Each new row is followed by its nearest point in the smallest flat space through zero that holds the last named rows.
(in the rows, 128 means zero)

z_529:
[[132 152 139 100 119 109 100 129 102]
 [ 95 152 143  83 126  65 104 117 108]
 [115 129 147  55 115 127 154 105  95]
 [127 142 145 122 117 142 124  96 161]]
New rows:
[170 136 147  93  87 123 136 132  92]  [150 141 139  87 113 144 121 130  88]
[134  88 119  85 157 130 153 155 132]  [119 102 119 113 135 131 164 137 107]
[198 150 133 130 144 173 161 154 115]  [174 122 123 134 118 186 134 145 105]
[104 117 123 131 144 145 134 137 176]  [115 116 125 148 134 132 144 116 162]
[109 118 124 157  94  99 122 155 107]  [122 124 116 142 139 102 118 150 114]

z_943, 4 rows:
[[190 179 125 154 116  99  85 117 114]
 [209 134 105  98 138  98  99 116 100]
 [168 194 168 127 158  88 101  84 128]
 [141 155 134 140 123 143 100 122 102]]
New rows:
[132 130 127 135 115 131 113 135 148]  [130 132 124 142 118 124 126 134 133]
[ 79 125 138 116 121 136 123  84 123]  [ 96 132 151 122 142 147 135 118 126]
[134 129 168 185 101 130 126 128 127]  [117 155 136 168 108 130 118 133 136]
[153 141 126 133 119 125 120  90 113]  [151 147 131 128 131 122 111 119 116]
[100 164 144 128 124 185 114 127 154]  [ 91 148 153 147 127 159 122 124 120]

z_152 (4 x 9):
[[ 81 126 121 132  92 119  94 167 115]
 [117 128 120 133 187 164 192 140  98]
 [ 46 175  67 183 104 186 162 172 110]
 [ 86 182 139 190 153 142 148 148 118]]
New rows:
[120 124 177  71 131 105 158 107 122]  [147 104 151 104 153 113 128 125 119]
[129 138 102 145 158 133 154 130 120]  [125 138 120 139 149 148 158 127 122]
[134  98 122 145  76 154  96  96 126]  [135 125 106 120  86 128 108 118 146]
[130 121  74 123 129 185 129 111 131]  [131 124  80 120 112 164 157 118 133]
[128 185 125  71 120 110  86 111 132]  [138 128 135 125 106 111 101 119 143]

z_873, 4 rows:
[[145 109 151 124 145 108 113 117 168]
 [ 90 130 160 134  79  76  98 128 153]
 [148 146 139 133 101  74  78 138 141]
 [111 167 181 150 162  79  68 109 183]]
New rows:
[138  89 163 100  93 111 154 138 105]  [130  88 125 113  88 119 143 133 132]
[146 103 110 161 160 114 104 159 130]  [159 131 124 127 143 122 115 130 133]
[128  94 136 102 125 124 121  99 114]  [132 104 131 120 121 127 137 126 138]
[110 104 111 168 133 153 152 136 127]  [111 119 123 126 132 152 153 124 120]
[163 122  95 140 132 147 106 143 138]  [167 128 112 124 138 129 122 135 120]

z_681, 4 rows:
[[155 146 112 156 146 103  71 107 130]
 [169 152 145 126  85 172 140 134 149]
 [131 120 117 102 125 102 103 107 132]
 [107 142 155 149 136 119 124 159 152]]
New rows:
[113 148 140 110 135 103 128  82 119]  [124 119 119 111 131 109 115 115 127]
[149 110 124 144 143  81 134 143 113]  [118 124 120 138 148 112 117 125 119]
[ 87 124 110 128 125  87 168 124 111]  [ 92 104 123 115 146 113 147 132 112]

z_498, 4 rows:
[[121 162 100 104 135 118  98 139 132]
 [141 160 136 125 144  82 146 156 135]
 [140 127 102 141 136 101 164 111 113]
 [180 119 132 144 133 137 132 162  76]]
New rows:
[160 136 110 168 130 142 133 149 133]  [149 126 126 135 131 127 133 140 107]
[113  96 116 128  78 135 126 126 151]  [110 111 132 129 118 147 125 107 140]
[126 126 163 129  71 140 124 114 118]  [123 108 152 134 119 151 124 126 133]
[144 134 110 137 123 125 136 137 128]  [138 132 118 130 132 121 133 131 117]
[138 125 133 149 124 128 129 147 111]  [146 123 136 135 129 130 132 141 113]

z_983 (4 x 9):
[[112 132  64 147  94 149 114 158 129]
 [123 118  82 156 142 133 177 119 113]
 [132 115 116 149 153 141 147 172 113]
 [112 101  66 205 141 145 153 123 120]]
New rows:
[103 151 113 120 162 121  94 112 145]  [124 129 132 131 119 126 112 115 136]
[122 130 164 116 146 131 114 125  97]  [136 126 161 119 143 122 123 132 128]
[152 145 131  99 153 163 116 152  92]  [138 133 138 105 137 132 134 168 119]
[127 147 105 122 117 134 145  89 101]  [123 136 103 119 116 122 153  96 126]

z_153, 4 rows:
[[101 157 134 129 119 182  65  63 128]
 [ 70 135 158 179 149 133 118  59 129]
 [118 114 149 156 112  91 100  76 160]
 [ 98 147 117 138 100 103  64  84 129]]
New rows:
[134 145 127  97 112 140 124 123 109]  [133 139 116 111 121 146 113 134 120]
[ 76 126 157 133 119 112 132 125 132]  [102 129 134 151 135 110 130 112 124]
[138 117 122 121 122 114 167 131 125]  [138 117 130 129 133 115 151 146 130]
[129 101  85 125 145 126 185 142 130]  [135 118 128 129 144 120 169 162 120]
[116 118 146 134 147 170 139 143 130]  [127 128 140 130 149 164 149 127 124]
[126 122 108 146 131 127 115 141 131]  [124 131 122 128 125 120 125 132 124]

z_420, 4 rows:
[[117  98 132 187 196  73 127 118 153]
 [ 96  96 145 120 160  82  90  83 112]
 [145 143  96  86 118  99  81 124  89]
 [104  81 162 152 164 118  62  91 170]]
New rows:
[129 128  91  91 122 108 141 132 127]  [136 141 111 112 123 114 131 133 104]
[161  86 141 118 168 144 143 144 154]  [130 121 134 153 140 135 130 134 153]
[118 139 127 138 118 128 125 140 125]  [131 131 125 128 125 131 131 132 129]

z_40 (4 x 9):
[[101 108 170 162 117 114  74 134 132]
 [152 155 123 129 152 133  83 121 127]
 [105  67  88 159 170 109  93  95  92]
 [139  65 116 124 137 120 139 119 161]]
New rows:
[134  91 156 114 148 106 161 146  96]  [114 103 123 130 121 123 152 127 125]
[116 161 144  90 152 105 104 125 102]  [129 162 127 132 135 132 108 127 108]
[155  97 113 106 155 127 113 119 161]  [162  98 112 117 151 128 116 117 161]

z_878, 4 rows:
[[122 114 134 110 151 103 112 110 149]
 [ 93 151 159 148 127 121 158 130 127]
 [115 147 148 102 123 125 147 130  92]
 [119 109 126 114 124 120 142 151  94]]
New rows:
[161 132 124 135 114 135 117  93  94]  [151 143 119 114 118 146 119 122 117]
[ 91 159 125 144 134 116 143 129 148]  [104 144 149 150 132 122 143 123 144]
[127 150  90 167 116 126 125 132  93]  [136 133 117 148 109 149 138 145 116]
[156 165 163 113 133  88 158 144 124]  [113 150 151 112 130 122 141 119 114]

z_777 (4 x 9):
[[ 77 143 102 155 176  70 150 145 150]
 [135 120 133 151 142  84 114 141 129]
 [ 94 125 132 120 162 104 148 103 108]
 [105 135  86 174 163  91 140 137 151]]
New rows:
[127 120 130 107 150 101 131 140 105]  [118 124 145 121 141 102 128 126 117]
[162 121 161 144 130 181 156 126 173]  [145 132 118 126 104 164 125 131 138]
[147 138 135 138 134 140 125 116 155]  [137 128 119 136 121 137 125 130 134]

z_694:
[[131 103  95  97 172 120 151 136 165]
 [150 129 137 113 188 129 188 188 129]
 [141 117  83 118 131 161 124 105 120]
 [148 141 122 108 169 132 139 203 134]]
New rows:
[184 109 158 133 164 103 133 121 104]  [134 128 144 133 143 128 160 135 119]
[136 135 129 121 117 150 164 159 110]  [144 137 133 132 141 145 149 149 106]
[116 135 133 124 156 146 185 112 135]  [134 114 132 128 154 131 179 116 124]
[140 115 131 131 122 114 175 145 139]  [129 122 141 127 148 120 161 134 131]
[134 158 127 113 156 148 116 161 140]  [140 139 118 116 143 135 119 171 130]

z_569, 4 rows:
[[107 121 123 115 136 116 157 109 152]
 [118  90 133 178 107  79 116 135 183]
 [ 92 124 115 170  80  97 140 133 129]
 [148 114 112 143  93  72 139 101 129]]
New rows:
[120 128 128 139 133 138 147 133 182]  [105 114 135 132 142 126 135 130 165]
[ 84 151  94 174 176 129 111 132 141]  [ 92 126 135 143 131 142 128 147 146]
[152 135 153 129  93 133 132  97  91]  [151 140 117 124 108 120 127 118  92]
[116 129 122 123  71 145 121 169 136]  [107 135 127 154 107 134 120 149 116]
[141 121 123 127 120 130 131 117 125]  [138 128 125 125 125 121 129 121 123]
[149 136 103 140 114 136 104  81 123]  [153 129 122 126 117 114 125 117 112]

z_644:
[[130  99 170 157  86 120 116 131 143]
 [104 124 110 160 126 144 105  91 116]
 [157 102 187 113 157 125 113 167 137]
 [122  53 129 135 102 132 102 110  99]]
New rows:
[103 116 115 126 123  90 130 127 144]  [126 125 121 127 110 123 136 126 128]
[112 120 132 130 123 102 185 147 118]  [136 130 122 111 106 114 151 141 133]
[127 114 121 102  78 106 128 134 120]  [132 104 119 115  86 113 147 133 124]

z_889, 4 rows:
[[111 178 132 133  84 104 121  81 116]
 [133 113 157 148 163 106 112 167  92]
 [ 88 107 106 118 134 113  87  95 128]
 [ 98 128 116  91 133 135 143 138 123]]
New rows:
[148 130  94 163  92 142 112 156  88]  [144 134 140 146 126 123 126 130 124]
[144 127 129 157 130 104 167 161 113]  [150 137 150 140 135 127 144 157 114]
[126 146  90 112 106 144  89 117 126]  [112 130 112 120 115 128 118 100 139]

z_505 (4 x 9):
[[155 125 106 141 131  46 152 133 149]
 [ 92 182 135 135 153  68 141 114 116]
 [111 175 135 158 152  56 145 159 190]
 [169 126 179 174  93 102 197 114 132]]
New rows:
[101 119 113 118 145 130 113 138 141]  [114 132 112 117 142 131 106 140 139]
[153 130 141  86 125 145 112 174 129]  [131 114 120 122 127 151 112 142 143]
[108 126  87 125 125 103 134 132 125]  [126 129 104 118 139  99 120 128 126]
[ 96 126 108 128 151 108 126 131 118]  [111 142 112 118 144 107 116 126 122]
[147 133 144 122  94 185 129 124 104]  [135 112 151 128 108 182 131 117 107]

z_968, 4 rows:
[[128 158 158 136 108 142 138 110 136]
 [108 110 146 122  98 159  85 103 120]
 [136 139 129 163  98 138 146 138 148]
 [121 138  82 102  92 193 148 126  70]]
New rows:
[117 108 122 118 106 158 132 139 137]  [124 117 116 134 106 148 121 130 121]
[138 146 173 133 135 158 131 105 130]  [124 155 163 125 118 138 129 104 132]
[135 126 134 160 148 123 106 139 126]  [129 116 131 139 132 115 119 134 142]
[145 143 142 100 153 130  73  97 163]  [117 124 164 112 145 114  97 104 135]
[109 149 133  99 144 144 137 163 125]  [130 140 122 112 139 129 141 126 113]

z_220 (4 x 9):
[[121 158  86 174 151 150 159 184 112]
 [118 163  97 135 127 121 143 161 203]
 [160 108 154 107 155 150 101  90 119]
 [155 130 142 161 133 142 115 132  89]]
New rows:
[127 132 151 121  73 122 127 125  92]  [121 118 148 137  90 104 122 121  97]
[ 84 106  80 101 173 133 125 127 149]  [ 99 120  96  87 162 143 154 128 147]
[117 114 152 133 111 155 120 185 144]  [129 140 123 143 122 125 130 142 135]
[150 139 126 120 120 102 161 113 129]  [123 128 129 125 119 120 128 127 134]
[149 116  71 142 145 114  93 145 119]  [136 137 120 142 141 140 131 140 125]

z_799, 4 rows:
[[141 121 124 141  65  71 128 154  78]
 [189 140 142 129 102 137 143 154  96]
 [190 129 126 135  78 110 145 119  77]
 [ 91  93 126 160 115 127 104 147  81]]
New rows:
[109 114 122 182 152  96 147 132  83]  [107 104 122 149 113 120 115 129  95]
[141 116 149 126 126 149 120 145 133]  [137 130 138 130 135 148 127 147 124]
[117 166  94 112  98 133 143 163 144]  [132 145 134 115 120 108 133 155 145]

z_527:
[[154 100 141 132 175 141  72 143 154]
 [154 106 104 146 130 110  91 132 131]
 [126 107 157 108 128  89 100 104  94]
 [117 112 156 176 162 137 125 143 111]]
New rows:
[134 131 126 137 102 145 138 146 138]  [128 137 113 136 122 138 141 135 137]
[126 108 144 123 185 121 136 164 127]  [125 117 156 140 162 143 115 138 131]
[149 135 139 147 141 112  99 132 162]  [144 115 123 134 144 131 101 136 142]
[125  73 114 129 128 161 141 113 169]  [138 130 118 129 138 146 122 139 151]
[108 129 138 155 126 133 146 134 140]  [117 134 132 150 133 140 147 137 124]

z_260 (4 x 9):
[[134 114 145 175  81 123 151 113 119]
 [115 123  53 129 114 127 123 146 132]
 [115 138 124 161  94 114 159  85 118]
 [113 159 112 169 139 101 153 103 132]]
New rows:
[123 156 130 113 166  92 139 130 163]  [120 158 127 127 176 113 128 125 138]
[ 94 127 167  99 118 110 103 141 135]  [133 125 152 104 135 137 120 126 125]
[142 165 104 159 126 101  99 113 163]  [120 146 105 156 144 110 137 129 136]

z_830:
[[ 74 143  76 188  83 123 122 130 118]
 [125  94 157 148  57 123 105 173  89]
 [130 153  92 110 143 140 174 151 161]
 [160 130  67 185 131 119 115 143 154]]
New rows:
[147  91 124 114 147 107 126 121 126]  [153 119 139 124 143 125 118 124 131]
[144 131 134  86 125 180 122 132 136]  [139 127 145  98 136 134 144 138 133]
[126 148 132  80 112 125  94 129  97]  [118 122 155 112 121 129 126 124 113]
[116 105  90  82 170 105 146 122  92]  [122 139 131 108 148 133 142 115 136]
[124 108 137 100 160 101 107 103 191]  [147 132 134 114 169 127 124 100 141]
[141  97  81 145 137 146 126 133 130]  [145 129 100 152 130 124 124 137 141]
